The first 5 rows are patterns. Each new row is the sum of 2 different patterns, raised or lowered, with some noise. Before adding, each is slid sideways (what falls off one end comes back at the other) and multiplied by a number that may be negative. Names go in the order of the patterns.
In the rows, 128 means zero.
Known rows, each followed by the names of its patterns:
[131  90 134 139 142  90  97 109 114 135 142 166 107 133 138 121 117 154
 130 108 139 142  80 122 116 109 158 174 118 108 142 131 113 129 126 180
 125 160 108]
Z644
[121 137 124 142 138  98 103 103 122 124 144 143 121 143 157 140 125  95
 161 127  95 134 143 124 194 118 115 171 101 136  70 167 124 137 166 128
 116 142 101]
Z767
[133  93 112 126 141 103 142 143 123 113 144 146 114 111 128  99  96 115
 120 102 119 137 153 152 164 124 117 141  97 116 112 142 129 121 155 124
 124 111 160]
Z91
[105 124 117 127 143 122 118 117 123 167 134 148 118 107 118 122 121 166
 107 129 115 138 124 100 133 145 129 166  88 143 153  90 106 179 124 119
  78 196 111]
Z244
[134  99 144  99 108 175 137 100 129 157 125 121 143 118 139  99  82 123
 112 150 113 110 139 140 137 111 108 120 111 121 133  84 144 104 149 126
 163 135  94]
Z394

New rows, each followed by the names of its patterns:
[155 151 155 155 136 143 162 147 168 130 170 149 140 140 135 161 149 162
 174 129 147 172 146 130 165 146 128 113 178 137 125 145 150 165 167 164
 147 138 155]
Z91 Z244
[152 121 142 109 140 100 113 149 156  90 122 128 154 206 136 125 161  93
 104  95 154 109 140 170 103 113 152  91 108 173 125 151 151  81  66 113
 136 112 137]
Z644 Z767
[102 145 128 115 116 127 135 121 103 105 131 120 132 120 131  94 130 143
 135  99  83 128 108 104 129 150 112 159 119 110 138 120 129  81 148 127
  99 138 116]
Z644 Z767
[145 187 129 130 158  95 143  97 160 127 142 166 133 106 148 102 129 134
 148 141 136 105 124 127 133 133 141 136 113 150 156 137 133 106 146 131
 113 133 141]
Z644 Z767
[113 111 122 117 164 124 148 129 144 121 102 118  73 130 106 137 135 135
 133 123 139 127  59 146 130  98 128  78 170  79 147 104  76 135 150 119
 135 120 113]
Z767 Z394
[ 95 121 137 125 156 110 112 126  88 111 151 139 132  92 174 135 119 125
  96 148 131 101 120 129 124 192 121 123 154  98 122  81 148 144 122 151
 118 125 133]
Z767 Z244
[133 137 105 116 130  79 133 121 107 155 115 162  87 128 126  93 118 123
 117 143 130 124 123 110 131 132 143 127 126 108 110 124 123 121  94 130
 127 122  97]
Z767 Z394
[117  94  94  97 111 105  91  76 114  98 103 112 128 110  84 112  97 106
  87  96 115 100  89 101 111 103 106 121 110 126  89  77 105  81 107  93
 103 108 105]
Z91 Z394
[101 129  61 114  85 137 130 134 125 102 120  81 140  49 104 166  94 102
 113 178  89 111 124  82 127  95  66 121 107 135 100  93 123 148 143 111
 104 114  91]
Z767 Z394
[160 171 142 134 104 108 121 121 111 115 155 167 112 130 163 134 108 137
  76 152 128  91 177 133 183  93 148 117  97 140 151 110 147 149 132 139
 137 143 168]
Z767 Z91
[118 144 131 165 122 182 134 157 146 191 171 149 163 133 151 116 156 175
 146 144 159 147 149 157 150 136 185 143 134 160 125 135 151 158 147 159
 161 144 143]
Z644 Z394
[124  96  94  89  99 139 115 134 144 142 135 108 137  96 113 126 144  90
 127 163 141 129 106 142 126 120 142 139 113 101 133 143 116 144 154 138
 141 137 135]
Z767 Z91
[143 155 150 131 146 103 168 131 105 168 159 105 125 143 191  92 151 151
 148 142 132 126 147 139 140 149 113 130 139 161 167 148 153 148 103 144
 125 135 133]
Z91 Z244
[105  93 138 101 135 122 123 114 103  98  91 112 135 110 109 122 105 108
  96 128 105 130 108 127 103 114  96 124 124 123 142  88 106 106 123  99
 109  77 125]
Z644 Z767
[165 155 118 130 150 164 144 148 166 161 138 159 165 118 139 155 111 135
 138 175 115 146 152 153 171 183 145 149 165 127 144 134 156 160 157 186
 150 151 132]
Z767 Z91
[ 97  96  98  78 115  96 123  86  92  62  74 108  89  99  59 103 102  76
  64 110 110  65  84  99  37 108  89  83 141  90 133  46 106  99  63  77
  90  91 122]
Z767 Z394
[119 137 133 143 171 141 129 135 134 102 101 105 122 144  91 120 131 129
 129 116 120 113 143 138 130  80 115 148 138 128  82 163  93 132 128 166
 112  83 145]
Z91 Z394
[101 155 132  86 125 144 123 145 123 122 142 117 127 111 160 125 137 136
 129 128 127 108 116 134 132 131 136 114 114 130 115 134 123 132 108 129
 151 127 136]
Z767 Z394
[150 167 146 127 168 145 139 157 128 156 154 117 120 118 147 153 153 164
 144 149 178 142 153 116 166 127 120 162 153 154 185 146 143 150 125 161
 102 156 141]
Z767 Z394
